The same things were measured in two ways. Each way mixes the same 10 hidden numbers, adds some noise and spreads widely along 6 directions of its own, which tell nothing about the thing.
In the rows, zero is written as 128.
Some things both ways: the first way, then the second way.
[110 106 110 102 128 111 134 116 117 119 124 145 142 140 118 140 123 109
 172 143 112]
[115  69 129 120 146  67  65 141 136 102  97 153 103 137 154 117 163 146
  97 187 104  95 183 112  98 114 148]

[139  92 103  85 124  86 109  81 120 132 151 164 145 136  92 117 154 117
 170 128 124]
[114 139 107 106 111 135 120 142 169 118 152 140 132 144 158 108 125 119
 145 110 120 134  71 112 157 124 172]

[152 139  81 124 119  91 107 146 159 197 169 146 131 132 134  98  73 105
 113 109 112]
[130 105 131 135  60 152 156  84 179  34 172 100  80  71 159  61  87 169
 120  91 159  96  61  64 163  45 150]

[145 185 177 149 111 138 124 102 167 112 157 142 113 101  87 175 154 104
 124 110 133]
[116 145 134 132  72 181 139 159 183 132 169 144 122 104  86 114  49 116
 122  95 174 160  83  78 177 103 136]

[109 105 118 109 152 111 116 136 161 174 126  98 138 103 182  84 129 111
 111 125 150]
[178 165 161 172 102 140 114 131 119 129 163  64 109 125 129 181  96 102
 133  56 185 130 134 119 165 222  41]

[147  93  95 171 104 100 125 136 153 150 130  89 116 103 118 138 183 116
 177 129 169]
[138 148 157 108 117 101 153 126 118 139  77 166 180 154 114 169  68 111
 168 137 146 136  93 133 185 139 142]

[ 91 179 129 136 140 182 143 122 154 123 105 138 139 135 109 144  82  98
  92 117 103]
[158 104 140  74 159  85 148 125 119 174  31 189 179 184 105 153 134 113
 122 191  92 109 125 138 169 161 126]

[113 102  91  81 123  75 101 135 163 183 157 141 137 119 153  77 110 114
 133 134 112]
[132 200 135 110 101 120  93 147 171 157 162 148 148 174 115 143  83 123
 148 118 121 150 120  91 139 205 109]

[ 72  82 132 133 135 121  97 159 119 154 142 137 137 106 108 100 133 135
 134 123 144]
[136 125 107 111 134 184 109 216 192  77 153 143 169 144  94 141 100 141
 134 139 141 147 116  84 172 141  97]

[140 113 120 142 112 107 131 133 164 132 140  95 133  83 171  90 156 153
 170  87 154]
[127 139 119 117 142 129  93 138 132 147 126 173 123 138 126 140 141 127
 112 137 123 135 124 119 119 133 134]

[ 79 106 113 123 120 172 134 114 129 109 115 156 155 123  96 133  91 150
 147 108 107]
[142  91 115 107 141 141 132 126 126 107  81 177 138 114 131 126 138 157
 116 158 120 100 107 108 178 101 117]

[169 148 217 157 114 144 131 126 119  94 154 157 119 111  91 187 177 157
 146  95 132]
[133  72 122 123 107 131 143 136 143  82 129 126 116  98 128 130 110 132
 118 131 149 115  90 105 167 101 138]

[ 87 111 106 142 104 175 117 133 158 115  98 122 137 131  77 151 138 112
 155 151 143]
[133  87 106 103 124  99 126 151 131  98 157 100 136 137 154 170 128  71
 141 102 135 148  67 172 131 164 194]

[130 159 144 164 124 133 144 150 167 105 123 123 129 118 128 101 151 122
 135 117 116]
[119 159 150 124 127  80  86 141 156 155 169 125  92 175 141 137 152 117
 127 129 111 144 126 108  89 175 139]

[143 180 134 159 148 101 138 174 187 192 159 124 132 107 185 131 134 107
 101  79 117]
[140  70 111 140 114  90 127 127 111  77 148  88 111 119 162 160 128  90
 133 108 150 122  97 138 160 155 169]

[169  95  89 113 137 125  71 148 139 173 161 131 153  84 125 108  73 131
 103 122 164]
[159 156 129 132 146 120 125  51 121 132 139 112 128 174 124  49 148 164
 109 160 126  79 120  44 112 124 104]

[163 151 153  87 125  92 126 112 136 158 150 146 123 157 151 101 138 117
 105 108 107]
[159 152 130 104 109  64 152  52 127 130 114  69 123 154 206 118 149 113
 142  85 106  80 105 151 139 156 119]

[111 140  98 149 103 144  80 160 202 196 167 136 146 130 142  68  68 128
  92  88 133]
[139 123 135  82 113 123 145 171 191 109 157 127 135 160 117 138 119 114
 132 126 111 156  69 121 147 142 152]

[129 105  55 164 127  95 129 147 162 159 157 136 157  91 140 126 108 129
 162 101 117]
[106 173 123 164 137 101  81 142 129  98 182 137 106 151 147 133 141 146
 138 142 136 144 145  80 126 109 147]

[132 160 172 229 130 157 171 191 169 112 117 129 105  97 103 150 139 134
 129 121 102]
[132 156 143  87 113 105 136 142 179 117 127 205 148 164  91 156  81 152
 142 177 101 151 109  79 145 147 142]

[170  37 122  46 111  82  87 104 109 149 155 154 146 126 134 103 143 165
 174 136 144]
[141 113 133 103 127 107  99 114 124 136 104 159 134 142 126 131 130 149
 126 157 115 100 107  96 140 183 108]

[ 88 118 114 102 121 101 116 105 115 137 149 158 138 136  96  73 130 129
 140  97 107]
[138 122 111 119 136 134 163 140 145 111 116 104 145 144 176 158 143  88
 162  80 141 127  77 160 175 137 146]

[161 130  96 184 104 113 129 131 174 140 134 102 122 115 118 115 151 110
 120 132 134]
[113 185 140 123 124  82 147  72 141 134 131 132 114 159 149  82 139 173
 130 159 107  96 140  64 128  67 107]

[ 93 164 116 104 131 128 129 117 148 111 107 107 135 130 137 102 134  83
 107 143 121]
[159 107 150  84  88 140 190 119 139 158  73 143 166 123  92 129  70 110
 129 124 141 119  56 122 230 129 107]

[131 147 114 120 122 142 145 152 131 112 109 121 135 123 140 133  86 123
 127 134 103]
[146 110 138 115 112 112 125 104 124  99 130 140 111 107 124 130 112 156
 110 141 131 111 105  99 140 119 113]

[176  97  95  82 143  84 101 137 131 161 145 129 136  95 132 142 125 106
 129 160 141]
[138 167  64 113 132  97 121  71 126 108 198  90 147 172 160 103 132 110
 133 118 113 117 101 101 103 163 168]

[130 168 157 107 111 164 119 116 143 129 137 169 124 140  82 164  87 118
  88 127  95]
[135 116 154 139 121 101 113 118 122 140 124 125 112 137 115 145 119 135
 121 144 147 108 134  86 132 171  92]

Other things, the second way, with their names:
(772): [112  91 118 136 126  89  92 119 146  97 113 134 130 148 150  84 127 140
 120 175 124  89 163  75 134 110 153]
(971): [135 130 149  67 120 120 140 174 173 148  90 202 188 182  76 160  74 118
 157 176 110 153  71 103 179 179 153]
(650): [183 142 187 145 107  82 145  71  98 158  83 124 136 158 103 146  82 122
 130 143 151 101 139  91 181 192  83]
(331): [ 97 168  95 109 131 102 132 152 145 122 157 131 151 156 146 127 127 120
 139 139 109 146 123 122 151  76 154]
(993): [155  88 136 109 152 127 121 167 153 135 122 126 111 154 127 139 175  94
 101 122 121 141 105 151 129 141 139]
(435): [125  62 120 124 123 100 125  86 107 113 102 116  97  99 149  81 154 151
  90 158 131  70 129  95 137  77 117]
(1107): [131 144 134  80  71  99 164  82 161 108 120 125 155 129 156 105  59 112
 154  97 125 118  53 135 162 108 185]
(281): [124  47 117 113 125 119  56 144 132 134 118 139  95 110 134  94 160 127
  77 153 124  99 126 112 110 147 137]
(580): [153  84 138 100 105  91 156 101 135  97 112 113 125 127 134 127 115 138
 121 144 120  93  93 106 163 136 121]
(272): [136 123 187 137  75 128 112 112 127 142 100 146 113 100 106 112  63 140
 121 123 170 113 102  92 174 124 107]
(802): [129 106  84  84  98 159 139 138 170 100 138 122 138 104 156  79 125 123
 111 101 115 117  65 131 186  71 156]
(767): [112  71 139 102  60 111 127 118 160  75 116 140 108  89 153  62  98 162
 122 143 122  95  60  86 207  58 169]
(927): [137  97 147 143 142 139 101 182 144 131 148 127 102 143 111 158 147  99
 117 120 155 156 106 120 132 159 134]
(581): [116 106 126 133 120 104 106 135 112 114 115 111 126 123 168 121 144 131
 139 128 137 103 108 123 174 114 129]
(447): [100 161 116  93 131  77  90 156 163 136 127 179 141 174 147 136 137 137
 138 169  80 137 147 112 131 128 154]
(981): [149 149 133  79 114  95 158  72 160 144  83 130 131 156 178  71 144 125
 118 113  86  92 105 143 154  78 144]
(1081): [131  55 126 106 117 117 132 139 137  96 112 138 123 113 123 116 129 128
 111 155 131 113  86 112 161 103 156]
(201): [148 153 176 109  81 146 148 155 141 160 109 171 140 114  82 190  48 118
 147 104 160 159  71 120 203 176  91]
(257): [118  84  82  95 134 116 132 150 143 100 130 139 129 119 166 152 151 102
 125 117 113 131  87 160 142 116 182]
(53): [145 100 136 122 123  89 148  93 119  95 108 110 126 138 160 117 135 120
 133 129 131 102  93 129 156 105 161]
(915): [150 157 163 117 137  61  84 111 136 172  83 147 116 183 169 135 158 116
 126 133  93 107 168 138 125 183 111]
(130): [130 110 141 116 105 123  92 166 143 112 132 167 121 115 116 181  92 126
 131 126 142 145 101 122 145 175 130]
(553): [145 109 156 105 124  84 164 129 145 112 122 135 125 151 114 176 112 115
 140 143 127 138  93 122 135 154 143]
(894): [120 143 116  93 158  91  93 137 151 128 118 185 140 175 133 125 153 150
 118 185  83 122 148 102 104 121 146]
(98): [142 152 138 117 121  81 121 118 125 138 138 104 136 167 153 156 127 107
 151 113 125 128 102 133 141 185 129]
(1047): [157 133 182 187  98 157 131  86 120 101 124 124  73  93 136 105 106 152
 123  92 193 102 106  73 174  95  95]
(3): [137 127 139 141 101 145 121 139 146  91 168  98  99 105 141 129 117 132
 125  87 159 129  90 110 151 119 111]
(57): [136  98  93 120 139 116  96 101 124 132 150  90 104 129 157  77 173 111
  80 121 123 100 125 128  97 114 140]
(364): [114  59 132 129  93 110 114 138 143  99 162  93  69  87 153 131 136 117
 113 100 152 119  76 121 121 127 152]
(695): [142 184 109  97 134 124 101 150 174 123 167 119 160 183 144 141 116 100
 143 101 116 153 114 139 111 175 146]
(16): [124  94 143 120 130 111 113 154 137 145 107 162 100 131 127 171 156 142
 127 149 122 118 110 100 145 178  95]
(516): [116 123 103 129  92 129 101 142 160  84 171 151 123 116 120 128  85 150
 127 146 133 128 113  62 162 142 137]
(144): [122 123 147 128 134 108 137 148 140 111 130 126 112 134 144 183 142 139
 155 121 140 126  96 115 128 151 105]
(197): [134 169 219 167 104 102 109 137 155 164 133 121  86 173 111  98 117 121
 129 126 154 143 131  76 148 117 121]
(1011): [148  97 146 108 112 105 144 113 134 140 114 111 121 137 122 106 118  99
 107 126 133 124  95 132 146 111 154]
(1041): [123 196  74  82 123 198  96 193 218 110 185 197 161 155 106 120 107 163
 128 130  94 162 100  71 161 141 113]
(524): [146 116 164 126 111 118 126 126 135 142 108 122 113 130 133 138 114 106
 128 104 151 128  93 134 147 143 132]
(691): [147  70 109 112 148 125 140 130 147 126  70 163 144 150 140 141 134  92
 127 138 128 109 121 131 158 153 161]
(1054): [155 165 152 109 117  84 121  82 104 167  91 149 163 169 133 145  94 113
 151 131 126 111 105 123 153 197 126]
(106): [155 170 145  89 110 133 123 151 176 156 128 148 139 154 123 174  98 108
 138  91 118 147 103 142 142 202 100]
(155): [137 170 118  96 113  95 132  94 162 137 136 113 124 154 171 111 136 125
 126 103  96 108 126 129 128 131 124]
(528): [143 115 123 104 129 105 138 132 138 117 127 152 143 154 113 144 110 109
 126 152 119 140  98 118 152 138 165]
(41): [116  76 116 130 144 120 141 144 107 103 108 149 118 103 131 164 141 124
 124 144 150 126 104 127 151  89 145]
(896): [123 163 105 106  94 144 128 130 192  91 164 148 172 146  82  84  34 144
 122 156 139 133 135  48 145  96 142]
(309): [133 112 186 111  97  66 164 108 107 147  98 145 117 137 120 159 103 111
 149 135 138 139  53 134 177 131 169]
(966): [149  89 145 127 119 141 116 172 148 115 135 101 120 127 132 160 118  84
 129  85 165 145  85 152 142 170 133]
(1069): [119 107  98  89 134 126 121 126 149 113 125 158 138 132 135 115 136 140
 118 150 111 113  96 107 128 116 146]
(997): [136 159 131 114 118  98 101 111 141 128 119 117 141 161 169  98 132 123
 135 119 113 107 124 125 153 125 137]
(928): [125 175 138 134 107  77 147  52 120 129 127 131 105 131 160 125 111 152
 137 126 126  96 134  93 131 108 115]
(470): [133 100 118 108 113  75 108  79  99 131 112 125 133 127 147 119 115 119
 116 146 126  93 112 120 128 153 148]
(907): [112 165 101 137 122 119 116  96 143 132 142 150 102 118 154 104 134 148
 101 128 119 110 166  91 127  72 118]
(568): [147  81 132  82 109  97 182  99 186  98  95 143 128 147 139 122 112 126
 131 145 104  97  89 103 151 133 159]
(532): [155  81 140 137  91 148 150  79 123 109 111  98 103  80 121  85  97 146
  94 115 171  74 107  82 168  99  81]
(700): [169 130 159 119 122  82 153  83 102 134  90 101 142 147 141 141 107  96
 129 113 141 109 118 154 154 139 129]
(93): [128  88  86  93 120 158 127 157 179  71 152 149 125 109 142 119 129 125
 111 119 119 136  77 125 149  96 172]
(773): [130 163 139  86 123  86 153 137 169 131 109 186 144 163 112 156 100 134
 133 165  91 146 137 114 153 107 143]
(899): [119 141 119 111 130  93 133  90 163  97 133 165 122 150 143 119 124 167
 137 164 110 103 126  71 107 117 144]
(49): [107 160 146 174 128  85 124 124  98 158 149 139 117 149 106 188  96 110
 151 144 169 150 149  83 131 162 125]
(94): [135 117 142 117  98 109 105 117 136 125 141 129 102 116 113  94 122 166
  91 157 121 105 121  74 151 112  95]
(243): [106 120  76  94 137  85 139 154 141  85 176 143 143 146 128 161 127 116
 126 162 101 159 110 126 126 100 190]
(406): [131 114 176 117 154  67 118 148 136 167  98 141 102 180 125 161 175 122
 123 166 107 127 138 119 113 163 111]
(490): [128 162  99  99 110 142 147 184 162 116 183 113 150 134 126 173  99  83
 139  79 135 183  77 163 166 124 151]
(433): [132  71  97 117 138 106 146 129 119 109 126 132 132 126 117 160 129 111
 115 156 133 120 115 116 138 136 142]
(818): [113 110  34  91 146 124 148  89 140  68 143 165 140 124 166  95 161 170
 121 168  86  91  97  83 145  69 167]
(1048): [132 148 137 132 138  81 133 133 156 133 138 104 134 193 144 132 140 101
 149 135 121 130 137 105 145 154 142]
(870): [151 148 151 114 116 101 119 113 124 137 113 129 147 158 128 137 104 124
 141 131 130 117 106 113 156 171 115]
(813): [144 150 135 120 119  92 120 119 155  89 158 118 128 158 139 143 109 127
 137 127 126 132 124 109 117 150 142]
(571): [146  92 149 110 105 146  99 193 164 147 117 138 142 138  91 134  95  92
 110 126 143 150 103 122 184 168 126]
(959): [128 120 108 139 100 131 120  73 139 109 162  91  92 110 162  43 140 139
  93 109 138  90 107  80 140  77 138]
(15): [119  83 126 104 154 102  88 182 122 123  95 177 140 147 128 147 161 126
 121 179 105 134 116 134 159 125 159]
(768): [134 182 132 111 134  98 101 103 159 154 130 135 134 180 146  91 139 136
 121 139 101 113 153  97 109 134 117]
(840): [143  79 131 113 112 136 137 126 155 110 131 150 109 126 117 115 123 121
 113 134 134 128  67 101 153 132 169]
(1096): [153 123 177 150  84 103 149  87 107 123 101 104 109 109 151 146  90 121
 151  93 172 102  88 116 192 151 106]
(358): [110 155 136 132 104 122 102 151 172 114 174 101  95 130 143  79 139 149
 107 121 124 128 130  89 141  66 113]
(460): [126 107 108 104 131 145 123 197 163  88 169 140 122 115 115 191 126 119
 125 114 135 165  91 138 130 141 130]
(244): [147 181 127  83 118 114  93 134 205 105 155 137 126 166 148  90 126 145
 104 125  81 127 143 116 104 114 130]
(472): [140 140 114  89 129 116 152 119 117 151 139 148 148 146  99 143 119 121
 117 147 117 143  77 117 151 133 133]
(231): [129 130 133 105 102 143 142 145 181 115 135 131 116 127 134  86 119 129
 112 114 124 132  94 112 167  64 146]
(822): [123 148 151 125 140 112 125 137 171 130 126 171 101 162 126 129 154 161
 128 158 107 126 133  74 128 116 113]
(154): [143  59 118 144 120 126 178 112 133  87 140 101  74  99 140 125 161 121
 100 119 146 110  91 107 169  81 139]
(1073): [101 154 138 127 105 121  55 144 132 133 158 152 106 120 135  91 129 164
 112 142 128 127 110  86 134 102 127]
(299): [145 138 147  83 101 124 110 166 146 140 123 141 135 132 137 139 118 107
 124 102 113 151  69 168 184 133 140]
(165): [148  89 158 135  95 155 109 145 164 101 127 140  78  93 140 121 123 132
 108  95 148 121  87 116 166 126 125]
(625): [123 145  96  89 110 126 122 104 165 110 137 131 139 135 161  74 125 145
 118 125 103 103 100 106 142  91 146]
(279): [114  87 185 114 103  93 134 169 119 149  64 176 128 114 100 160  94 126
 130 167 143 136 111 126 196  96 130]
(770): [151 101 144 113  66 147 167 111 154 103 112 129 125  85 116 115  64 131
 118 104 153 112  73 100 216 101 115]
(986): [144 116 136 121 158  80  89 134 126 141  98 144 125 176 155 148 168 113
 125 149 106 114 154 134 121 177 131]
(717): [140 129 136 137 111 129 119 120 155 103 150  99 115 135 142 109 112 118
 126 102 153 120 113 105 135 126 132]
(184): [142 147 131 126  98 124 118 112 158  98 158  94 121 132 157 117 110 134
 138  93 141 110  99  99 143 153 114]
(46): [122 108 143 130 117 115 120 137 144 133 112 175 111 132  97 115 119 152
 107 180 124 120 135  63 172 104 117]
(983): [112 174 153 122 126 114 102 166 165 146 138 173 116 156 116 152 127 159
 136 155 115 142 140  79 139 140  90]
(493): [163 186 126  62 122 125 147  83 156 124 100 174 178 165 136  97 101 157
 137 138  88 108  81 112 161 119 130]
(956): [122 186 132 131 130  98 100 108 163 144 151 123 112 179 169 102 148 120
 140 110 115 124 138 107 104 135 146]
(395): [128 155 179 138  83 104 103  88 153 137 130 117  92 128 139  78  97 157
 118 120 144  97 130  70 125 115 100]
(222): [135 113  87 109 141  97 134  98 105  93 120 124 133 122 181 161 159 141
 140 127 111  92 105 132 148 144 116]
(2): [134 149 166 147 105  81 116 116  90 129 120 100 139 137 130 145  92 126
 145 129 160 118 126 111 175 138 101]
(431): [125 160 110 145 108 133 145  94 143  76 145 125 121 108 160 108 111 178
 138 121 142  93 132  65 170  73  90]
(369): [123 126 113 118 148  88 130 146 129 129 144 128 125 158 142 177 157 111
 139 138 118 139 116 129 124 154 140]
(585): [134 114 132 136 135  89 120 123 143 110 118 123 118 149 137 104 132 121
 105 152 124 114 171 107 133  85 142]
(929): [174 164 124 134 137 126 115  80 167 119  86 160 138 163 159 117 112 135
 129 121 120  85 187  91 147 167  97]
(294): [142  91  94  99 151  84 125 124  94 119  99 128 153 145 172 166 156  83
 134 128 111 117  99 182 159 155 175]

Some of these things the first way, each followed by its name:
[108 143 103 124 122 127 126 146 157 135 122 116 129 107 128 115 107 106
 106 144 115]
(433)
[144  82  63  53 131  82 109  83 127 164 138 130 162 134 160 124 124 110
 165 125 138]
(294)
[145 116 116 112 145 100 134 144  92 113 126 141 127 123 103 138 106 103
 153 162 113]
(813)
[127 110  62 101 131  76 142 141 107 138 119 142 117 132  93  81  82  91
 133 179  78]
(899)
[ 94 182 135 113 101 138 136 128 157 138 154 164 137 136 131 118  93 141
 120  68  80]
(257)
[139 170 118 127 164 130 145  97 133  93 122 141 152 117 121 120 104  90
 104 127 104]
(154)
[145 176 171  87 115 121 144 105 108  72 117 150 119 158  96 138 158 109
 137 140  95]
(364)
[150 139 179 142 109 137 125 113 132  92 142 132 125 114 106 137 169 145
 165  95 152]
(524)
[135 170 133 125 138 109 134 174 147 155 133 123 127 133 164  97 107 108
  88 122 100]
(580)
[149 154 141 151 114 181 129 112 158 146 138 161 133 138  85 193  85 125
 111 102 115]
(894)
[172 125 142 123 116  87 122 119 138 128 143 119 115 127 123 120 172 108
 155 135 145]
(395)
[129 137 112 170 123 114 160 109 189 128 120  92 122  89 151 125 164 109
 147 120 131]
(907)
[118 142 138  90 129 121 124  87 133 120 131 137 146 140 132 135 156 107
 140 113 129]
(802)
[ 99 132 145 151 110 165 136 108 174 116 110 131 126 137  96 131 145 117
 127 133 120]
(155)
[127 124 129 167 109 110 139 140 167 134 142 124 125 116 138  85 151 144
 136 101 112]
(983)
[147 144 169 108  92 135 119 107 131 101 157 158 130 125 102 176 139 142
 169 103 127]
(272)
[142 136  50 153 111  91 127 129 191 167 143 104 122  89 126 130 120  82
 121 146 124]
(49)
[122 139 156 130 141 122 150 154 105  90 108 124 125 118 117 138 162 120
 149 137 118]
(870)
[ 73 139  99  63 142  87 134 153  92 122 122 156 134 144 119  67  84 101
 124 151  67]
(184)
[ 93 124  96 136 128 125 130 153 118 104 126 140 148 117 107 109 107 123
 158 124 110]
(53)
[110 120  89 107 117  97 113 151 131 125 136 102 142 101 162  86 105 119
 162 125 142]
(700)
[ 92 131 101 173 116 140 153 127 185 139 115 134 134 138 109 140 146 106
 144 128 100]
(447)
[178 107 166 166 116  72 108 176 154 166 175 114 112  91 152  92 198 155
 157  92 162]
(971)
[211 124 155 112  91  83 112 103 127 142 163 136 102 140  99 175 182 113
 170 131 152]
(1107)
[155  77 147 109 112  93 140 127 111 130 131 133 126 123 139 110 182 172
 159 116 117]
(222)
[ 95 130 112 180 106 160 123 154 194 159 144 127 161 113 154 128 127 157
 148  56 136]
(15)
[ 77 115 117 144  84 170 102 133 187 155 139 146 140 127  98 126 113 145
 131 105 125]
(625)
[172 114  93   4 150  64 107  64  77 125 121 119 134 140 136 118 117  61
 124 189 137]
(532)
[160 158 123 116  88 107 127  84 143 117 159 142 138 149 131 163 143 116
 159  96 120]
(279)
[121 179 100 120 112  83 145 123 127 111 143 132 134 128 133 136 137  94
 131 120  90]
(331)
[126 134 108 125 128  97 102 158 142 164 154 130 112  94  99 168 101  73
 119 172 133]
(896)
[135  93 169 133 103 133  93 132 133 138 163 147 128 105  98 139 147 160
 164 100 161]
(695)
[110 155 100 137 101 142 142 119 137 106 124 129 133 119 105 136 106 124
 134 109 106]
(41)
[135 149 169 137 130 166 101 110 153 117 157 141 155 109 136 110 108 151
 127  60 158]
(993)
[169 123  90 143 178  89 161 108 111 118 112  96 136  94 137 118 146  85
 161 127 150]
(1047)
[ 78 107  89 203 125 108 158 179 171 154 111  93 117  94 133  82 160 123
 131 130 113]
(431)
[ 85 182 175 118 114 188 142 117 160 123 116 158 119 151  98 124  82 124
  92 107  87]
(106)
[112 141 123  98 149  89 122 128 112 149 158 181 135 133  89 161 115  86
 133 138  91]
(772)
[121 142 154 138 147  88 157 160 116 102 129 113 125  97 160  83 166 135
 165 101 122]
(93)
[179 128  65  76 132  83 116 108 149 214 169 163 144 128 148 128  62 113
  86 107  87]
(818)
[149  92 108  93 129 125 100  89 151 116 105  77 146 106 146 121 176 100
 156 155 195]
(57)
[100 148 111 136 124 146 121  98 148 102 128 137 150 131 103 122 118  99
 142 119 128]
(231)
[118 182 123  96 117 125 124 158 157 132 148 141 153 126 185 110  73 128
  97 102  86]
(94)
[117 136 157 104 128 144 123 123 164 124 117 114 140 123 154 129 164 124
 144 112 149]
(281)
[160 170 138  99  97 108  98 119 170 189 213 211 159 165 142 163  89 141
 122  52  82]
(767)
[149 142 158 144 149 114 151 113 127  78 136 150 142 102 117 161 161 121
 152 128 110]
(46)
[143 142 159 137 126 151 144 148 112 112 125 143 126 121 109 149 110 147
 137 103 115]
(493)
[ 86 158 101  60 155 111 107 106 148 151 138 137 159 137 159 108  96  70
 116 124 123]
(571)
[174 187 139 129 123 123 130 144 132 138 148 146 118 136 119 126  72 107
  92 117  96]
(553)
[118 148 122 117 145  86 147 164 150 161 147 159 130 114 144 136 117 109
 119 131  73]
(516)
